There are 4 nested groupings, the coarsest first. Each group lies inside one group of the grouping before and may be the whole of it. The rows also spread widely along 15 directions, which tell nothing about the answers.
Some rows, each with its group in each grouping after it:
[  7   3  21  23 -19 -10   3   2   9  -3  -9  19  20 -22   9  16  -7  -1
  -9 -30  20   0  18 -13  13]	Q232 Q994 Dun Q604
[-11  14  15  14  -3 -17 -27   1   6  20   8 -12   2  -3   4  -4  16  -7
 -19  -7 -15   3  -2  12  22]	Q474 Q877 geb Q222
[-12  10  -3  22   7  25 -30  -3 -23  10  -8   6  17  -9   8  -1  25  -2
   6  29  26  11  11  -7  25]	Q232 Q196 geteg Q905
[ -5   3  14   3 -22  -6  27  26 -17  23   8  11  20 -10 -15   5  15 -18
  15  -5  21   5  11  17 -24]	Q232 Q745 pire Q652
[  2   5   9  -8   2 -27 -11  13 -21 -17   9   1  15   0 -17  -8  15  31
  -8  -7   8 -12   9   1  16]	Q474 Q877 Dupo Q782
[ 12  -6 -12   8  26 -14  -3 -11  -6 -17   0  -1   7  -7  29  10   1  26
 -23   3  15 -22  -8 -18  11]	Q474 Q331 dasun Q894
[  5   9   5   9  -3  13 -42  34 -19   0  -7  -4  17  -3  16   7  13  -1
  -6   1   4  20  19  -4  18]	Q474 Q877 Dupo Q819
[ 12   5  16 -25  18   1  10  17  -2  10   2   3   4  12  27 -13  -3  41
  15  11 -11  -5  -6  -9  15]	Q232 Q196 Rul Q780
[ 10  -6   4  21  27  17   3 -37   2  -9   8  -7  -6  14  -1 -22  14   2
   5 -22 -10 -28 -19 -18   1]	Q232 Q196 Guf Q251
[ 15  -8  29  17  -1  22  -7   9  12 -10   6   2  19 -11   7  13  -5 -24
   8   7   9 -32  29 -20  -1]	Q232 Q994 kof Q591
[ -3   9  -1 -15   0  -8 -22   3   2 -12  -4   0  -5   5 -17  -1  -5  16
   0  20 -11   2  16   5  21]	Q474 Q693 perin Q570
[  6  11 -12 -10  20 -11 -17  -1  -9 -11  -3   3 -23  19 -21  13  -9 -20
  -1   1   7   5  22  13  -7]	Q474 Q693 perin Q570
[ 12   0 -26 -15  -3   6   5  -3 -31 -21  -1   4 -13   3 -11  -3  11  23
  12   8   5   9 -12   3  -1]	Q474 Q693 perin Q570
[-15 -10 -11   2  -7 -18   1   1  -5  10   1 -16  22   1  -2 -25  13  15
 -18 -21  -1  -7 -26   4  -3]	Q232 Q196 Rul Q780
[-19  -2 -41 -13 -15  14   2   8  17  16 -12   6  -6   9   9   7  -4  -2
 -11   1 -30  13   0  18   1]	Q474 Q877 geb Q222
[ 18 -16 -12 -13 -14  19  13 -16 -22  -7  -1  12 -13  -3  10  -1   7  -9
   7  12  -4  -6  -9  -6 -11]	Q232 Q994 kof Q591
[ -2  -1 -12  -8 -31  22  -8   5 -18   5  -8  11  -2  -4   0   2  10  -8
   6  10  -3  14   4   7   1]	Q474 Q877 geb Q222
[  0  -7  18  15  -7  12  17  -4  25  15  19  -2  13 -10   4   4   5 -32
   4  15 -24  -2   2   5 -22]	Q474 Q877 geb Q222
[ 13  -2 -14  -6 -12  17  -3  20  -9  11   3 -13 -18   8  10   3   7 -22
   0 -13 -20 -11  -8  15 -15]	Q474 Q331 dasun Q894
[ -5  11 -12  25 -30  15   4   0  16  -3 -16  -6  -4 -17 -15   9  -4   7
  21 -42  22  -3  -4   5  21]	Q232 Q196 Guf Q251
[-10  -1  -1   9 -22 -23  13 -21  -3  19   4  -1   8 -22   4 -10  17   1
 -10  11  -2  29 -28  13   5]	Q232 Q196 Rul Q780
[-12  -2 -39   8  -9  39  19  -3   0   3 -29  23  12   4  10  16  -7   9
  19 -11  22  21   6  -8 -13]	Q474 Q331 dasun Q894
[  3  -2  10   8 -17   7  16  -6  -8  22   5  -9   0 -12   9   0  10 -15
  10   2  13 -14 -17   5 -17]	Q474 Q331 dasun Q894
[ 10 -10  14 -23   6  -6  18  -8   7  10 -11   6   1  17  22 -16 -23  12
   4 -15  -6   6 -12 -14 -16]	Q232 Q196 Rul Q780
[ 13   4   1 -30  18   3  -1  18 -14   2   2 -17  -9  14  15  -3 -10  22
  23  22   9  10 -10  -1  -7]	Q474 Q877 geb Q222
[ 20  -5  17  24  -5   8  -8  -9   3  -5  10 -17   3 -12   5  -7   7 -21
   4 -17 -10  20 -17  -9  -8]	Q232 Q994 Dun Q604
[-19  19 -11  24  16 -23   8 -10  34   5   0   1   2   0 -11  18  -6   7
  -4 -30  11   9   5  12  12]	Q474 Q877 geb Q222
[  3  -5   8  -6 -16  23   2 -29  13  -9  -3 -10 -10  -5 -11 -11  -8  10
  21  18  -7 -33  -7 -12  10]	Q474 Q331 dasun Q894
[  0 -12 -25  -1 -17  -3   2 -28  -5  -6 -24  13  -3   7  11  -8  -7   9
 -19 -37  -7  21 -20  -9  -9]	Q474 Q331 dasun Q894
[ 10  13 -15   0   5  23   1 -12  18  -7   2   4 -33   4  -6   9  -2   2
  16  -1 -25 -10   5   6  26]	Q232 Q994 Dun Q604

New rows. What belongs after each?
[ 21  -6 -23 -23 -16  20  17  -5 -10   2  -4  -1 -46   6  10   7  -8 -14
  11  -1 -12 -22 -18  12 -14]	Q474 Q693 perin Q570
[  2   3  -6   8  41 -10  10 -10  -7 -15  14   1  11   5   6   4  12  32
  -3   3  22 -25  -2 -12   7]	Q474 Q877 geb Q222
[ 19   4  38 -10   9   9   6   3  -3   7   7  -5  -6  11  -2 -10  -8  -7
  25  -7   6 -24   7 -10  -9]	Q232 Q994 Dun Q604
[  6   3   0 -11  16 -41  13 -11  20  -2   7 -16  -7 -10   8  13 -20  11
  -6  24   7   2 -12   7  -3]	Q474 Q331 dasun Q894
[  7 -11  37   9   0   8   5 -31   9   4   2  -7  15 -11   7 -21  -6  -6
  15  19   8   3 -12 -24  -9]	Q232 Q196 geteg Q905
[ -7   8  27  -4 -10 -10  12   1  14  18  11   1  11 -15  -6  -8   5   6
  16  32  -8   7   2  10  11]	Q232 Q196 geteg Q905
[ 33  -8  -1  -6  15  -3   1  18   5 -13   9 -15  -8  -4  32   7 -11   9
  -8  -6 -14  -8 -11  -8   1]	Q232 Q994 Dun Q604
[ 17  11 -14   5  13 -15 -11   9 -30  -3  10 -25 -21   0  10   7  15   4
   0 -20  23   8 -27  12   0]	Q474 Q877 geb Q222
[ 22   1 -14   3  23 -14 -23 -20 -16 -38   4   2 -14  12  -9   0   8   3
 -18 -15 -13   7   2  -5   4]	Q474 Q331 dasun Q894
[-11   6  15  -1  12 -24 -18  16 -14   9   8 -27  27   6 -30 -15   6 -11
   9   7  26  24   4  10 -18]	Q232 Q994 Dun Q604
[-10   1   3 -16 -16   4  -2  12   4  19  -8  -6   4  16 -12 -21  -4   3
   7 -25 -16   0  -2   7  -4]	Q232 Q994 Dun Q604
[-26   5 -19  -5   6  -3  -6   0  -9   8  -8  -5  24   2  -5  -5   5  27
   6  25  26  19  -2   1   7]	Q474 Q877 geb Q222
[-21 -18 -30 -21 -17  10  28  -3  -5  22 -17   2  13   6   9 -17  -4  18
   1   4   6  -2 -22   0 -19]	Q232 Q745 pire Q652
[  8   0   2  18  29 -23   2 -32  18 -15  -7   0   5 -10  18   9 -17  15
  -9   0  22  13  -7 -19  12]	Q232 Q196 Guf Q251
[  2  -7  12  27  26  11 -11  -1  17  -4   5  -6  34   4  16 -11   5   5
 -10 -16 -13   2   1 -25   1]	Q232 Q994 Dun Q604
[ 13  -2  18  -9 -22  -7   5 -15   0  -6   1  -9 -12  -7 -18 -10 -10  -5
  13 -11   4 -14  -7  -1   0]	Q232 Q994 Dun Q604
[ -3   1 -12  20 -10   6   7   8  11  -1   2 -13   6  -9 -12  -1   5  -4
   7 -32  11 -13  -8   7   0]	Q232 Q196 geteg Q905
[ -1  10 -14  -9 -23  12  -4  23  20  17  -8 -14 -30   5 -10  13 -16 -24
  11 -21  -9 -14   7  25   5]	Q232 Q745 pire Q652
[  5 -12   3  12 -22  10 -10 -16   2 -14  -5   8  10  -8 -14  -1   3 -26
  -3  -8  -7   8  12  -8  -6]	Q232 Q994 kof Q591
[  7 -10 -16 -15   9   2  23 -13 -21   5  -2  19  -5  10  19   6   0  -5
  -3   9  11   5  -6  -2 -27]	Q474 Q877 geb Q222
[ -4   3  -6 -13  -4  21  -8   4   2  27 -16  -6 -16  11  20  -6  -7   1
   8   4   0 -25  -3   2  15]	Q232 Q196 Guf Q251
[  9  -1  20 -15 -19 -17   8  15  11   4  21 -14  -8 -16 -15  12  -3 -19
   1  31  -7 -54  14  20  -2]	Q474 Q331 dasun Q894
[ -8  -5  17  -5   4  -4  -3   9   6  19  11  -9  17   7  11 -11   7  -1
 -13   7 -15 -27   1   0  -4]	Q474 Q877 geb Q222
[ 14  -8 -31   0   2  13  20  -1  -6 -33  -2  29   6 -15   6  24   0  13
   3  26   8   7  15  -5   6]	Q232 Q196 Rul Q780
[  9   4   9 -31  -1 -27  14   3   0 -11  -1  21  -1   0  -1  -2  -9  42
  -1  11  -6 -11  11   1  25]	Q232 Q196 Rul Q780
[-23   9  17  10  26 -30  15 -18   8  34  12  -5  15   4  -2 -14  14   7
  -7   3  13 -13 -10   5   1]	Q232 Q745 pire Q652
[ 14  20  21  17   8   2 -25   1  -4   5  13 -22 -20   0 -10  -3  14 -16
  13 -19  -2  -4  -3   8  19]	Q232 Q994 Dun Q604
[ -4  19  -9  -8  26 -18  -5  23   8  -8   5   3  -7  17 -24  18  -7   3
   2  -2   6 -17  33  18   5]	Q474 Q693 perin Q570
[ 11  15  12  -8   8 -18  23 -33  22  15   0  -6 -39  -1   0  16 -25 -16
  23  11  11   7 -10  12 -11]	Q474 Q331 dasun Q894
[ 14   1   3 -35   6 -41  -2  19 -17  -4  23 -12 -11   6  -2  -8   8  16
 -15  15 -25  -1  -9  21  -1]	Q474 Q877 geb Q222
[  9  25  12   6  33 -13  -9  -1  31 -18  -1 -13  -9  11  -7   5 -18  39
  19 -27   0   2   6  -7  28]	Q474 Q331 dasun Q894
[  2   6  -1 -14  -5 -15   2  22  11   6  -4  -7   1   5   3  10 -19  -1
   6 -12   0  34   2  12 -14]	Q474 Q877 geb Q222
[ -5  15  45   5  -8 -28   6 -11  -9  29  18   2   3  -9 -21 -13  22 -19
  12  16   2   7   3  18   3]	Q232 Q196 Guf Q251
[  2   3  -2 -11   6 -26 -11  -3  18 -16   8 -12  -5  -4 -18   1 -10   6
  -9  18 -12  -9   8  11  19]	Q232 Q196 Rul Q780
[-14  -2  15 -18  14  -2 -29  25  -1  17 -12  -4  29  28   4 -22  -8   1
 -10   0  -4  -1  21  -7  -3]	Q232 Q196 Rul Q780
[-20   9 -22  -4  31   8 -20  17   8   9  -9 -11  18  23  -2   1  -3   6
   5  20   1  23  15   5  -5]	Q474 Q331 dasun Q894
[ 10  -2  19  -3 -27  -1   1   4  33 -13   9  -2  -3 -13 -20  -2 -10  -3
   5   1 -36 -27  17   6  20]	Q232 Q196 Guf Q251
[ -6  12  13  -3  -9   9   4  -2  13   1   9  -3   0   2 -38  -9   3  -8
  31  14 -10   4  13  14   4]	Q232 Q196 Rul Q780
[  0  -4  26 -15  -7 -10   3   0   7  -7   0  14  17   5 -28  -1 -13 -12
  12   9   6  -9  35  -4 -11]	Q232 Q994 kof Q591
[ -5   8 -14  13  -3  10  -8  -4 -17 -17  -6  14  11  -1 -20  -2  19  17
   6 -14  17  -4  11  -2  21]	Q232 Q196 Rul Q780
[ -9   3  12  10 -29 -23   4 -18 -29  14  15   3   9 -25  -5 -10  38   6
 -13  11  10  -8 -19  11  13]	Q474 Q877 geb Q222
[-14  -9 -33   9  30  10  -1  -4  17   6  -3  -9  12   8  13   2  -4  -9
 -13  13   3  -6  -2  -1 -10]	Q232 Q196 geteg Q905
[ -8   5  -1  12 -31  -6 -13  13  -3  14  -6 -14  16 -19  10  -4  13  12
  -7  -9  -3  24 -17   7  13]	Q474 Q331 dasun Q894
[ -3  -6  21  30  13 -10 -32 -21  -8 -17  10 -12  28  -8 -11 -16  19  -5
 -21   7   6 -11   2 -18   5]	Q474 Q693 perin Q570
[  6  10  28  15  -9 -15 -14  -9  -2  -2   3  16   7 -14   4   2  11   1
 -11   1  -9  12  11  -5  21]	Q474 Q693 perin Q570
[  4 -11  -5  -1  -5 -38   7 -33 -18 -16   2  16   7 -13  12  -6  11  26
 -36  -7   3  -4 -18  -9  10]	Q474 Q877 geb Q222
[-24  12  -1  26  -1  -5  -3  -7  15  10   0   3  22  -5 -28  -2  13  -4
   1 -13   9   2  13   7  11]	Q232 Q994 Dun Q604
[  0  -6 -47  -5   6  -3  -9  11  -8  -1 -11 -12 -16  10  15  15  -6  -9
 -22 -23  11  -9 -10  11  -8]	Q474 Q877 Dupo Q782
[ 10   8   2  17  32  -1  -8 -12  -6 -19   3  12   9   4  -3   3   8   3
   6   4   5  28  14 -10   5]	Q232 Q196 Guf Q251
[  2  -4  17 -22  -9 -39  29   0  -8   1   0  28  13 -10  -4  10 -13   8
  -5  24  18   1  16   3 -16]	Q474 Q693 perin Q570
[ -4   5  48  -8   3 -29   2  13   1  23  10  -8  28   5   7 -20   1  18
   2  -9   0   7  -5  -4  -7]	Q474 Q877 geb Q222
[ -4   7 -45  -2 -32  10 -17  -7  -9 -16 -16   1 -31  -7 -26  16  -2 -14
   0  -1   4  11   4  22  13]	Q474 Q693 perin Q570
[ 18  -2  23  -2  12   0 -12   5   3  16  13 -37  -8  -7  34 -19   2   5
   3  13 -11  -8 -34  -6   8]	Q232 Q196 geteg Q905
[ 21 -26 -17 -12  -1   9  17 -16  -2  -6   5  -8 -12  -1  20  -4  -8 -17
 -11  10 -18 -13 -23  -6 -25]	Q232 Q994 Dun Q604
[-15  -4  12  -5 -26  22  14   6  17  31  -2 -11  17  -5  17 -17   0  18
  17   7 -13  -5 -20  -4   0]	Q474 Q877 geb Q222
[ -7 -11 -15  13 -21  17   7 -31  19   6 -10  12  -2 -17  21   5  -2  -7
 -14  21 -19   0 -10  -6   7]	Q474 Q693 perin Q570
[  3  -6 -29   8  21  -6  10  -5 -10 -15  -5  30  13   6  19  18   4   7
 -23 -14   6  19  10  -7 -10]	Q474 Q877 geb Q222
[-17   0  19 -13   7 -15 -15  -1  -3  10   6   5  25  10  -1 -24  13  21
 -16  22 -22  -8   9  -5  13]	Q474 Q877 Dupo Q782
[  6  -1 -19  -1  12  21   2 -22 -15 -31 -13  20   0   5 -10   6  -1  24
  18   0  29 -16  15 -21  15]	Q232 Q994 kof Q591
[  9  12  45 -16 -24 -25  -3  16 -13  32  14  -6 -10  -8   3  -1   6 -22
   6  11  -3   7   1  20  -6]	Q474 Q877 geb Q222
[ -3   5  19  20 -32 -11  15  -5  -2   8  -3  11  12 -17  -6   6   6   0
   1 -46  28 -14   0  -1   1]	Q474 Q877 geb Q222
[ -7   4 -16   4   2  -7 -16  -7   3  -4 -15   0   8 -10  15  12  -6  19
 -15  17  13   2   4  -7  23]	Q474 Q331 dasun Q894
[  5   8  43   6  -1 -24 -16   7  21  17  14 -27   1 -13  -3   5 -11 -32
   1  25  -2   4   5   9  -7]	Q474 Q693 perin Q570
[-10 -19 -14  -4   2  16  10 -11  10   2 -30  21  25  17  20 -12 -20  15
 -13 -30   2   4   3 -29 -15]	Q232 Q745 pire Q652
[-10  17 -20   3   9 -24  -6 -15  -1 -11   9 -12 -14   7 -40  -4  16  13
   1 -11  -3  -4  -4  23  14]	Q474 Q331 dasun Q894
[ -7   2  36 -10   7 -18 -12   1   0  23   1 -18  18   7   7 -16  -7   0
   4  13  13  10  -5  -5 -10]	Q474 Q877 geb Q222
[ 14  11  13   0  18  12   6 -24   4  16  13   0 -36   9  10  12   1 -34
  17  20  -8  -2   0   9  -9]	Q474 Q877 geb Q222
[  4  13   6  -9  -4  -6 -33  27 -17   1 -15 -18   1  13  -6  -3  -8   7
   9 -25  23   7   9   2   4]	Q474 Q331 dasun Q894
[ 12  11  -5 -11   1 -35  14 -14  -9  -5  17  -1 -32 -13 -13  20   3  -9
   0  24  12  -3  -4  25   3]	Q474 Q877 Dupo Q782
[ 12  -4   6  19 -23  23   5  15   3 -10  10 -10  11  -4 -20  -3  13 -22
  16 -30 -18   1   0   5 -23]	Q474 Q331 dasun Q894
[-16   9   9   3 -15 -20  20  20   8  33   6   0  16 -13   3  12   7  -1
  -1   4  14 -21   6  19  -3]	Q474 Q331 dasun Q894
[  6  -3  10  -8 -20 -16  21  -9  -8  11  13   8  -5  -9  -3  -8  13  -7
  -2  12 -23  11 -15  14 -14]	Q474 Q693 perin Q570
[ -6  -3 -28  -5  24  16   6  14  11   8  -5  -5   7   4  17  16 -13  -4
   8  36   9  21   7   1 -13]	Q232 Q745 pire Q652
[  2  -4  -4  14 -15   6 -27   7 -36  -9  10 -23  15  -4 -23 -19  35  -7
  -3  -9   5  -8 -10   5  -5]	Q474 Q331 dasun Q894
[ 19   2  -9 -20  22   3  -9  26  19  -8 -13  -8 -14  14  22  16 -35   7
   4  -2  -3  -6  16  -3   7]	Q232 Q196 Guf Q251
[ -4   9  10   3  -4  -7 -36   6 -13   5 -11  -1   7  10  -9 -16   9  -3
  -5 -15  -5  26  10   2  15]	Q232 Q196 Guf Q251
